The rows are grouped in 4 different ways at once. Each group adds its own fixed numbers to the row, and there is some noise. The rows also spread widely along 16 directions, which tell nothing about the answers.
(in the rows, 100 means zero)
Some rows, each with its group in each grouping after it:
93  123  82  56  117  87  85  80  72  94  87  90  129  78  110  107  122  111  72  107  60  117  116  113  92  109  123  143  96  100  95  88  79  113  99  123  144  111  98  108  82  102  122  92  115  90  67  108  126 -> z_939 (5) (1) C
99  96  97  70  111  127  86  75  80  103  128  127  90  87  91  69  80  114  102  108  79  80  107  101  77  115  124  101  86  96  125  96  83  106  106  112  106  122  84  119  89  84  58  71  66  102  69  109  114 -> z_997 (4) (3) A
104  106  83  31  80  63  51  91  90  83  133  59  140  92  117  110  89  99  108  84  18  123  106  108  50  74  106  105  121  102  111  150  116  72  105  92  140  106  121  105  46  93  102  100  138  79  76  70  95 -> z_537 (0) (4) L
97  137  110  89  66  68  119  53  88  102  85  126  99  97  113  93  107  123  103  102  69  111  65  123  39  129  87  102  104  97  81  119  130  107  127  131  79  82  64  130  81  88  111  90  96  84  109  41  112 -> z_537 (1) (3) L
96  61  81  93  77  111  84  104  110  105  114  128  80  84  113  58  61  80  124  88  86  61  102  64  80  105  93  64  120  94  125  111  145  76  141  62  102  81  95  101  62  96  52  59  58  89  125  35  64 -> z_978 (3) (4) C
98  124  101  59  114  87  95  91  134  85  85  91  116  50  110  107  168  125  104  88  109  109  70  96  75  88  67  98  87  118  87  81  105  114  86  89  100  96  67  80  99  99  104  112  122  97  76  50  88 -> z_514 (4) (1) K
91  150  94  86  80  98  82  71  65  104  99  118  98  122  67  92  112  128  86  92  131  90  68  96  122  102  94  145  119  103  128  130  104  83  100  134  102  96  84  115  82  120  121  85  89  74  86  81  99 -> z_978 (2) (2) H
98  100  88  82  121  139  51  75  101  126  122  83  103  78  92  86  92  108  109  60  95  69  95  91  82  96  85  109  88  120  119  124  65  129  107  108  100  146  61  98  87  133  69  92  87  85  97  68  85 -> z_514 (0) (0) H
99  81  78  125  123  114  52  107  113  106  50  65  101  77  93  97  88  106  98  111  55  125  123  77  121  98  120  94  118  118  73  120  76  120  91  151  114  104  52  98  149  133  118  103  154  99  124  109  67 -> z_997 (5) (2) A
95  73  90  95  34  68  124  132  103  46  72  58  70  103  34  58  70  125  90  124  107  96  80  105  76  95  110  107  123  100  117  74  138  77  84  102  34  94  68  89  113  123  117  42  111  120  113  74  69 -> z_939 (2) (0) K
86  116  124  106  61  93  88  92  78  97  113  107  146  110  118  99  127  94  95  81  109  127  67  103  85  90  91  92  107  91  79  105  110  91  98  67  122  110  105  90  99  111  112  98  97  94  75  109  116 -> z_537 (3) (0) H
94  77  107  88  64  87  89  99  120  96  99  93  106  76  116  67  73  89  129  75  64  83  93  96  43  104  88  68  125  100  92  118  112  83  128  85  80  115  72  97  102  132  79  91  102  104  121  46  69 -> z_537 (1) (3) C
95  124  95  94  81  85  84  75  91  89  64  67  103  97  75  124  120  108  85  110  67  139  64  108  95  97  74  90  90  103  93  123  131  108  89  114  112  81  72  90  73  78  118  91  132  78  101  52  92 -> z_978 (5) (2) A
88  148  98  81  90  99  95  84  74  93  116  109  125  103  93  93  129  127  93  87  139  90  90  100  96  102  82  143  114  109  102  104  81  102  99  111  94  124  92  108  101  142  121  105  94  97  66  109  108 -> z_997 (0) (4) C
110  125  90  112  112  83  89  80  103  113  79  101  106  81  78  104  142  124  102  78  125  120  80  102  113  87  76  141  85  113  100  103  98  104  84  109  102  94  66  95  106  116  142  90  123  78  90  93  80 -> z_978 (2) (1) C
113  112  76  131  90  71  108  95  86  111  90  109  114  96  82  93  113  121  109  80  108  124  85  92  97  91  83  158  113  105  90  120  110  82  99  119  91  86  82  102  105  138  165  92  136  79  104  109  92 -> z_514 (5) (0) K
95  62  113  119  74  95  169  92  73  89  124  136  90  67  88  50  69  59  144  69  97  83  100  131  30  120  84  119  84  56  134  71  88  84  141  37  61  127  112  101  67  91  74  60  35  118  94  112  124 -> z_514 (4) (1) K
103  45  96  101  84  118  80  101  63  78  87  48  91  90  46  73  94  122  64  123  78  123  69  72  106  104  89  64  85  91  95  122  127  75  90  98  114  90  73  86  79  89  94  74  127  91  93  120  85 -> z_939 (0) (4) L
83  90  103  84  61  72  118  127  112  60  33  90  64  74  66  53  103  122  88  114  103  79  82  90  87  113  95  87  143  95  103  89  135  59  108  113  70  74  66  86  131  126  109  78  120  114  123  38  54 -> z_537 (5) (2) A
79  56  64  76  94  120  110  117  50  64  103  77  110  82  72  65  82  127  55  121  106  76  99  51  116  120  114  133  123  89  107  77  122  67  104  112  114  103  86  106  63  129  113  71  89  98  86  115  116 -> z_978 (2) (1) C
99  104  120  98  70  89  78  87  57  129  94  112  133  100  113  69  104  96  98  60  79  117  87  106  90  101  115  119  130  85  87  129  97  62  124  85  142  113  98  97  101  123  121  88  108  91  88  110  102 -> z_514 (0) (2) L
88  84  91  99  110  100  92  94  102  90  83  80  92  74  93  89  89  94  105  111  66  96  122  91  77  116  82  81  101  89  103  127  78  97  120  105  96  102  94  108  102  106  79  116  123  101  106  112  83 -> z_514 (3) (4) C
90  103  91  85  102  101  72  100  119  75  62  79  86  83  88  99  100  79  105  110  77  104  111  102  105  99  108  88  121  106  115  109  86  110  100  113  102  96  88  93  113  95  91  98  110  102  98  76  67 -> z_939 (3) (2) C
95  103  78  103  102  95  102  98  80  114  80  111  109  89  98  80  122  136  72  108  117  96  104  74  107  113  86  123  99  101  84  89  118  92  106  101  121  87  86  105  103  131  126  82  115  95  95  102  99 -> z_978 (5) (0) C
116  84  96  113  97  55  107  76  75  128  81  96  110  81  80  81  99  88  115  68  39  137  106  126  56  106  81  126  75  72  99  140  94  69  121  77  128  92  109  105  95  96  126  77  138  86  108  112  97 -> z_939 (4) (0) H
92  96  131  95  77  124  85  62  64  74  84  41  106  82  35  84  88  93  88  63  77  111  36  140  85  105  118  126  96  92  93  118  54  101  91  144  83  171  21  82  98  128  108  88  102  96  74  104  107 -> z_537 (4) (3) C
116  53  82  100  100  112  89  99  99  112  112  83  99  71  86  73  86  105  113  74  79  101  88  91  76  88  94  109  95  109  109  94  119  99  100  77  98  109  63  88  79  108  101  62  92  90  103  88  84 -> z_514 (1) (2) L
89  114  95  110  85  80  109  100  90  111  86  127  100  89  96  62  95  101  122  76  110  80  121  100  78  109  82  128  123  90  108  112  80  79  128  92  88  107  101  108  125  145  107  94  98  105  106  102  85 -> z_997 (3) (4) A
103  114  61  133  77  76  94  111  129  94  114  149  109  111  141  100  85  89  140  111  109  98  114  66  95  97  103  119  150  120  101  111  135  105  115  114  72  57  108  126  103  125  129  89  91  82  131  60  72 -> z_939 (2) (0) C
90  81  104  109  85  116  82  75  80  118  99  101  109  79  101  75  91  79  116  64  82  93  81  95  80  107  89  92  102  93  97  121  84  93  128  83  112  120  72  93  82  122  82  89  83  86  103  81  91 -> z_939 (3) (1) L
100  103  112  123  85  81  132  66  72  107  67  103  108  85  89  102  135  115  78  104  94  148  61  123  78  118  81  104  55  83  74  73  131  117  100  84  109  86  66  98  81  66  128  62  98  88  94  91  123 -> z_978 (2) (1) C
98  132  77  97  77  67  99  112  110  93  101  105  128  118  114  121  133  120  95  117  117  135  101  98  92  76  81  121  97  117  96  75  143  124  71  81  103  76  113  98  89  101  136  73  116  95  90  81  106 -> z_537 (5) (0) K
109  90  93  106  77  66  98  123  105  115  114  149  120  80  125  52  91  108  142  64  106  90  122  82  74  86  109  121  145  97  98  108  104  51  128  76  95  93  110  107  131  149  126  87  105  103  99  108  71 -> z_997 (0) (1) K
92  79  84  108  86  106  111  129  107  39  122  97  117  82  93  87  88  65  130  93  119  93  103  81  100  84  98  119  145  101  122  84  110  87  101  85  74  110  114  89  87  117  112  93  70  106  89  99  86 -> z_997 (1) (4) C
112  85  111  88  72  57  126  109  105  50  50  81  58  72  20  60  110  105  99  97  96  116  70  133  87  89  108  116  106  87  133  84  125  62  89  102  62  75  76  78  119  76  130  52  109  105  95  77  60 -> z_939 (1) (1) H
74  80  103  106  102  122  127  107  92  42  59  81  118  56  112  96  112  68  92  122  84  110  97  97  90  131  107  98  118  84  75  58  83  127  115  117  92  118  79  89  101  107  104  110  87  118  93  100  122 -> z_939 (5) (2) K
101  84  83  81  125  126  68  110  85  121  102  115  106  91  99  76  121  125  73  106  121  92  117  55  132  96  95  98  99  106  114  93  112  88  90  77  150  90  105  97  99  105  90  78  100  96  82  120  90 -> z_514 (1) (2) C
111  99  85  116  101  65  110  90  108  101  85  92  106  87  101  105  112  118  106  119  69  140  116  119  64  103  91  107  80  105  80  95  103  121  96  98  90  78  91  114  117  93  127  90  133  100  94  127  97 -> z_939 (3) (0) L
88  96  110  100  75  79  116  103  87  90  93  123  130  74  134  81  134  112  101  104  97  105  87  66  73  117  62  75  121  85  66  110  133  52  129  76  119  72  106  100  93  120  109  127  123  100  88  99  97 -> z_978 (5) (3) L
83  47  72  94  106  112  115  142  93  57  93  95  91  66  77  52  82  83  108  92  123  56  126  66  110  104  99  139  141  90  138  76  103  64  110  95  89  113  103  94  101  142  104  75  78  113  105  93  79 -> z_537 (2) (3) H
95  97  87  89  105  110  74  101  88  107  83  76  110  99  89  87  104  131  63  116  94  105  113  87  106  105  108  105  92  110  85  85  105  123  87  110  118  105  79  102  115  119  108  72  113  109  101  106  103 -> z_978 (1) (0) H
88  123  100  90  98  111  86  96  96  112  85  118  81  116  90  80  97  83  92  96  129  87  128  130  107  100  118  127  83  97  146  60  85  142  91  75  108  130  104  101  105  91  77  36  49  114  95  80  103 -> z_537 (2) (0) C
123  88  100  77  114  103  64  75  77  121  109  103  100  87  72  75  94  89  104  73  55  119  102  126  96  87  130  127  76  95  129  106  87  88  92  94  145  118  91  93  84  71  95  50  94  87  69  114  99 -> z_939 (4) (3) A

New rows. What belongs after each?
91  84  94  68  94  97  81  96  71  111  69  97  106  77  91  57  97  134  68  96  69  97  96  77  90  115  120  98  114  93  83  102  117  72  113  109  139  99  71  102  108  118  106  70  115  97  103  76  98 -> z_997 (1) (1) A
78  134  128  108  73  72  101  71  80  99  60  95  111  106  108  107  107  76  97  114  57  140  108  131  62  125  85  68  85  66  88  131  82  106  123  89  115  103  114  114  105  78  87  103  119  105  107  99  111 -> z_997 (2) (4) C
103  119  76  154  135  127  62  71  97  129  64  130  70  112  79  100  97  90  111  109  115  108  108  70  152  112  86  114  110  115  117  154  82  127  107  157  103  70  78  124  116  111  113  102  105  71  135  92  65 -> z_939 (1) (2) L
114  161  101  57  73  78  89  51  97  100  152  131  112  113  112  106  98  116  119  94  82  109  80  154  48  93  129  139  87  116  121  85  94  137  98  110  78  120  87  123  67  77  93  62  60  86  58  81  124 -> z_939 (4) (4) C
100  119  104  91  78  104  76  87  60  93  120  135  105  131  93  84  88  102  81  114  100  114  93  88  121  100  137  107  124  88  119  121  115  74  104  115  124  88  119  116  86  78  102  76  81  86  77  128  110 -> z_514 (1) (4) C
115  76  80  108  95  109  85  95  109  123  130  138  81  79  105  59  66  115  136  91  88  70  106  79  72  102  104  99  110  111  117  107  96  91  121  101  75  101  71  112  103  130  79  75  82  90  105  100  72 -> z_939 (5) (2) A
93  64  87  146  114  113  108  105  94  72  72  27  103  81  41  108  85  63  106  94  90  129  115  121  100  96  74  126  72  93  108  92  63  137  78  89  79  139  81  77  106  119  117  86  119  117  108  137  95 -> z_978 (4) (0) C
79  120  105  116  94  101  145  62  73  95  82  137  112  73  127  85  106  79  109  94  88  87  99  126  49  153  94  133  99  79  82  80  71  135  149  118  81  123  85  123  93  115  104  97  59  101  104  84  142 -> z_939 (5) (0) H
99  91  102  96  122  113  73  99  115  108  95  126  114  56  139  84  151  125  98  108  106  96  89  38  99  107  64  48  105  104  70  124  112  73  119  89  131  73  86  95  107  112  82  140  131  85  91  99  73 -> z_514 (5) (4) L
106  50  72  111  150  132  80  109  93  97  98  118  95  45  83  60  96  97  124  74  103  71  111  32  123  105  84  115  133  99  111  142  80  49  123  118  122  98  85  102  108  141  104  123  113  84  102  118  63 -> z_997 (1) (2) A
103  104  80  141  98  93  101  100  126  97  87  123  73  92  84  94  95  98  130  102  121  99  98  91  105  94  88  109  114  115  118  107  106  115  102  118  54  74  74  105  118  107  112  89  95  86  120  82  60 -> z_514 (3) (1) C
102  118  125  120  77  86  73  85  107  106  88  76  125  108  98  118  125  87  107  90  89  156  78  116  83  79  66  63  71  97  81  121  103  120  82  69  108  108  94  80  100  89  101  98  128  95  99  102  94 -> z_537 (1) (4) K
102  143  118  81  63  75  85  59  68  94  104  93  107  115  69  96  120  151  73  117  90  126  51  102  76  111  81  86  94  98  82  150  104  72  99  129  92  88  77  117  94  106  112  111  139  78  74  119  101 -> z_939 (1) (4) C
103  114  103  88  86  82  94  94  96  119  106  108  113  81  101  82  121  143  97  88  103  104  91  103  70  90  86  108  88  110  91  87  97  95  94  87  95  108  73  92  113  127  109  88  119  96  82  111  94 -> z_514 (5) (1) A
88  59  71  102  111  114  111  118  107  87  98  90  91  78  100  88  95  92  106  115  102  90  128  86  84  103  70  91  86  101  123  69  116  127  97  58  96  96  103  98  79  96  76  72  78  109  103  92  92 -> z_537 (3) (2) L
96  112  97  92  69  92  85  78  76  143  118  125  99  115  95  59  82  141  95  80  105  72  90  88  61  112  83  104  102  102  102  132  104  85  121  94  93  110  82  123  102  148  89  73  95  91  113  85  96 -> z_537 (1) (0) H
94  94  111  113  86  97  97  76  73  112  31  98  87  77  72  67  138  132  63  98  110  104  47  59  110  133  55  67  103  84  66  144  142  56  128  114  125  61  56  92  101  111  115  100  138  78  124  49  67 -> z_978 (0) (4) C
101  64  103  84  99  130  100  90  116  69  68  93  58  37  69  47  68  81  119  72  81  50  77  112  82  117  135  111  129  96  120  79  80  98  134  132  64  139  23  86  105  118  77  68  60  106  104  44  64 -> z_978 (5) (2) C
119  85  111  141  108  124  60  82  97  114  99  143  78  96  72  69  87  70  131  79  106  115  79  89  136  86  129  95  106  91  122  133  78  81  105  114  107  96  81  95  116  85  93  76  83  81  98  122  68 -> z_939 (4) (1) K
85  104  88  90  131  120  88  94  112  89  73  82  98  81  104  115  106  64  103  106  79  114  134  110  97  100  93  98  77  100  123  76  82  161  94  93  110  115  103  94  83  69  76  81  79  108  108  70  108 -> z_514 (1) (1) K
106  109  77  48  134  105  65  102  98  115  94  112  89  92  101  86  117  158  55  140  90  105  136  85  112  98  136  103  80  119  111  61  113  125  70  116  137  82  94  115  113  71  88  59  105  102  76  113  104 -> z_514 (1) (1) A
109  118  94  53  115  84  80  66  124  89  98  118  89  53  111  95  122  121  117  96  62  95  81  106  64  99  107  92  102  108  106  117  107  93  119  121  103  80  68  113  81  67  88  107  105  78  73  55  78 -> z_978 (3) (1) L
94  70  96  93  104  119  75  110  105  80  109  71  127  59  106  83  94  83  116  79  81  97  107  90  87  88  109  104  111  103  91  88  55  102  102  96  100  148  77  78  106  145  95  108  106  109  79  128  94 -> z_939 (5) (1) K
89  125  144  98  51  90  63  91  129  97  84  129  106  91  129  77  107  51  139  63  90  96  72  103  79  88  100  43  145  91  99  140  102  69  138  71  102  99  96  79  116  100  67  112  87  95  107  38  54 -> z_514 (3) (4) C
88  70  102  116  106  143  80  102  89  120  112  150  102  79  128  52  82  53  128  59  117  57  114  72  101  106  103  96  121  85  123  103  83  90  141  60  127  131  107  94  90  125  61  79  43  101  105  83  89 -> z_537 (5) (0) L
94  75  82  100  102  116  88  96  94  116  161  95  124  91  127  102  78  110  118  109  82  95  127  81  50  100  57  74  70  100  107  111  78  117  103  53  98  129  112  113  70  126  57  108  100  101  81  149  112 -> z_537 (5) (2) C
91  132  102  97  83  80  87  87  105  112  78  132  96  94  116  80  101  116  103  98  96  92  107  110  85  109  119  112  120  102  95  100  88  106  116  126  92  101  76  115  127  127  108  89  101  99  106  78  86 -> z_537 (5) (1) C
102  144  105  66  111  91  63  76  134  118  72  127  80  84  119  85  103  93  112  91  74  84  130  136  81  102  134  104  100  107  120  92  73  133  118  111  111  115  83  108  124  91  74  75  85  107  96  50  75 -> z_978 (5) (0) C
94  84  101  110  90  106  119  78  76  106  102  109  91  76  76  69  93  104  111  87  102  88  83  88  62  123  55  91  79  83  106  116  88  88  125  84  80  110  83  107  79  118  82  92  89  94  103  101  101 -> z_939 (1) (1) K
111  137  101  70  121  55  103  104  147  80  76  149  108  62  152  103  155  125  113  128  87  126  118  112  79  98  128  108  121  114  80  63  117  114  92  120  108  57  98  117  146  71  125  109  121  107  75  84  89 -> z_537 (4) (2) A
104  116  67  70  91  57  92  84  91  130  106  112  86  108  93  89  96  144  101  108  76  97  118  96  62  102  69  119  88  104  130  135  128  82  104  90  107  68  107  133  70  100  101  70  124  80  107  74  86 -> z_537 (2) (2) L
108  81  64  76  117  95  78  91  54  137  103  69  110  94  63  85  106  145  68  85  82  119  115  89  96  90  78  139  61  102  116  111  105  91  82  83  142  106  93  99  68  113  118  57  133  84  87  122  109 -> z_514 (0) (1) K
83  80  140  109  65  104  116  96  50  104  70  73  129  93  75  71  124  98  65  82  108  130  72  123  88  112  90  98  79  69  76  75  90  87  94  50  132  136  86  73  112  119  108  71  104  121  78  140  127 -> z_537 (4) (2) C
104  104  108  116  102  93  86  82  66  113  64  89  117  97  81  94  113  93  83  93  73  145  99  114  111  105  108  121  94  88  86  110  87  102  95  109  136  103  89  95  114  100  132  84  124  94  95  131  109 -> z_939 (1) (2) A
99  100  111  105  102  93  77  111  96  100  61  122  122  82  107  76  153  125  79  102  121  120  81  46  131  100  88  73  129  100  62  122  127  46  100  105  147  64  90  91  142  120  129  118  143  94  88  108  71 -> z_997 (1) (3) C
87  66  105  69  107  113  55  117  84  84  83  66  126  74  96  77  98  70  91  78  65  107  118  85  111  88  123  98  119  82  109  112  76  65  99  89  157  137  105  79  100  115  90  93  121  107  80  116  93 -> z_537 (2) (3) K
109  107  104  135  95  84  118  91  82  98  76  110  99  86  77  76  109  118  101  105  106  122  102  122  93  112  110  139  95  92  82  85  65  105  102  131  73  113  71  105  141  130  140  88  118  106  89  164  104 -> z_939 (5) (4) K
78  112  105  139  92  115  127  84  74  83  76  93  119  100  92  102  106  95  87  115  116  118  98  105  88  130  84  113  94  91  72  82  79  141  104  113  80  124  81  111  118  127  118  101  89  114  102  125  131 -> z_997 (1) (0) C
99  126  111  76  99  92  82  83  115  89  73  119  72  88  93  87  103  84  109  105  82  102  106  133  86  97  122  94  94  93  131  92  90  121  107  107  100  106  93  99  102  64  75  66  82  103  92  64  86 -> z_537 (5) (4) K
89  105  99  133  72  84  98  103  89  93  107  142  108  108  116  77  87  84  128  102  107  98  101  67  96  109  86  97  148  85  99  151  111  58  132  103  95  71  120  121  102  127  108  116  106  90  121  101  81 -> z_537 (4) (4) L
92  76  104  75  100  98  87  103  102  98  104  113  115  59  118  67  131  131  99  103  98  86  87  39  75  111  57  44  106  90  82  136  116  35  122  72  128  85  95  102  102  122  75  130  132  94  81  100  75 -> z_997 (2) (3) C
88  122  34  130  113  93  90  121  118  92  127  101  113  124  119  129  72  102  125  138  117  96  171  71  113  93  81  149  126  128  125  104  90  145  86  120  69  86  128  136  99  146  121  106  105  99  119  125  90 -> z_978 (2) (2) C
101  82  84  75  105  93  93  100  84  93  93  101  100  76  84  67  102  132  86  102  83  94  104  82  81  110  105  107  109  96  103  112  111  72  110  107  116  90  93  110  104  107  107  81  114  97  87  97  91 -> z_997 (0) (0) H
93  88  86  72  92  91  132  76  73  93  118  94  141  70  122  110  150  127  72  111  88  125  62  83  53  116  48  90  54  95  73  67  152  110  98  48  131  81  94  97  33  75  101  82  94  83  73  72  141 -> z_939 (4) (1) C
87  117  80  90  109  115  74  102  77  109  113  159  98  111  110  67  93  86  102  97  134  64  136  65  137  106  111  127  139  88  139  116  95  69  129  93  139  90  138  117  89  114  85  87  61  91  87  110  90 -> z_978 (3) (4) C
97  89  105  181  81  106  120  88  90  109  100  134  92  98  90  76  72  106  132  105  119  110  90  90  85  119  96  101  100  91  80  112  70  111  117  126  41  109  62  124  139  137  114  96  92  101  121  150  97 -> z_997 (2) (1) K
89  166  100  89  62  69  81  87  89  98  126  121  127  136  107  110  103  119  104  106  114  115  107  120  96  83  116  134  126  109  107  108  87  101  90  110  91  101  115  118  108  121  125  101  100  96  66  130  107 -> z_978 (3) (1) C
74  109  47  31  87  93  88  89  82  37  129  36  137  85  109  121  62  107  90  117  28  79  111  83  51  116  103  141  147  115  100  122  110  114  118  161  86  117  92  127  30  134  109  116  110  86  103  45  126 -> z_978 (1) (4) H
101  87  81  72  110  107  89  74  80  99  91  90  93  67  79  87  110  119  96  92  70  98  74  83  81  107  72  97  87  99  112  128  116  82  112  100  123  94  71  99  59  92  93  88  111  76  88  65  91 -> z_997 (5) (2) L
90  101  75  114  127  77  134  74  88  95  63  121  116  65  145  108  105  72  115  122  38  123  142  99  56  150  84  119  96  76  78  105  91  122  145  126  115  79  112  137  83  86  115  113  112  94  122  88  129 -> z_939 (2) (3) K
90  128  117  99  92  112  53  54  68  137  83  97  97  114  85  89  85  76  99  76  67  105  102  113  96  111  89  88  90  83  115  162  72  99  129  101  136  121  96  108  82  98  71  91  98  85  114  80  94 -> z_978 (1) (4) L
81  104  92  119  92  103  97  95  88  85  87  91  127  92  104  103  113  80  105  95  106  111  92  78  101  108  68  104  113  96  87  118  101  103  109  94  111  101  98  97  91  124  110  109  106  95  110  82  99 -> z_997 (4) (4) C
90  129  106  64  101  93  64  114  131  71  61  71  81  86  68  93  116  97  97  100  102  100  110  114  113  75  111  99  117  115  130  93  85  110  75  113  91  107  86  79  131  100  94  90  116  113  94  63  60 -> z_514 (1) (1) A
91  130  68  107  114  100  43  93  112  136  104  132  107  126  143  111  81  91  117  125  76  103  158  67  117  99  102  91  125  114  112  151  95  117  112  113  135  67  132  137  103  110  84  109  114  91  124  91  80 -> z_978 (4) (2) L
99  105  83  59  108  91  87  81  100  85  110  107  92  78  103  93  78  85  118  99  55  88  121  110  69  107  113  116  111  91  138  119  91  90  123  105  108  105  108  122  66  80  80  89  87  91  85  79  94 -> z_978 (2) (2) C
85  86  74  132  74  120  97  92  89  110  106  92  97  109  85  81  68  99  111  96  112  79  93  75  82  114  69  101  104  108  100  112  101  123  115  99  65  112  72  106  85  147  90  77  81  94  129  77  95 -> z_939 (3) (0) K
97  95  101  100  121  108  96  99  102  99  64  96  93  71  79  74  125  106  90  95  116  98  107  91  109  107  87  107  87  92  99  89  85  99  100  93  114  107  84  90  124  112  100  90  113  114  93  104  88 -> z_978 (4) (0) K
102  107  116  99  114  79  104  92  103  73  64  113  93  63  102  84  112  115  103  118  69  121  108  113  77  118  125  103  122  88  81  113  73  89  113  150  88  92  80  120  149  96  121  126  136  106  84  131  89 -> z_537 (0) (2) A
109  97  91  77  118  116  75  102  100  98  121  137  90  86  102  66  99  115  105  100  111  77  115  82  111  97  128  115  122  108  128  97  97  85  104  114  107  99  96  111  108  98  89  84  79  97  68  114  79 -> z_514 (0) (3) C
108  121  113  104  89  83  95  77  97  108  76  114  79  92  81  82  106  108  99  105  91  111  98  128  86  107  102  97  82  89  108  101  94  103  111  102  95  99  82  102  111  86  96  74  102  99  93  103  86 -> z_978 (5) (4) C
96  134  105  76  78  76  76  92  115  102  98  118  109  92  114  83  105  82  128  73  91  91  103  106  80  91  96  105  125  96  112  124  98  82  123  86  107  103  107  98  95  113  91  95  98  99  101  54  78 -> z_978 (4) (4) K
95  93  81  80  134  81  100  102  116  48  26  91  86  43  94  92  115  87  96  120  51  111  116  93  111  120  134  121  151  91  93  112  98  78  123  165  117  65  80  110  125  84  135  124  136  97  98  80  70 -> z_978 (3) (2) C
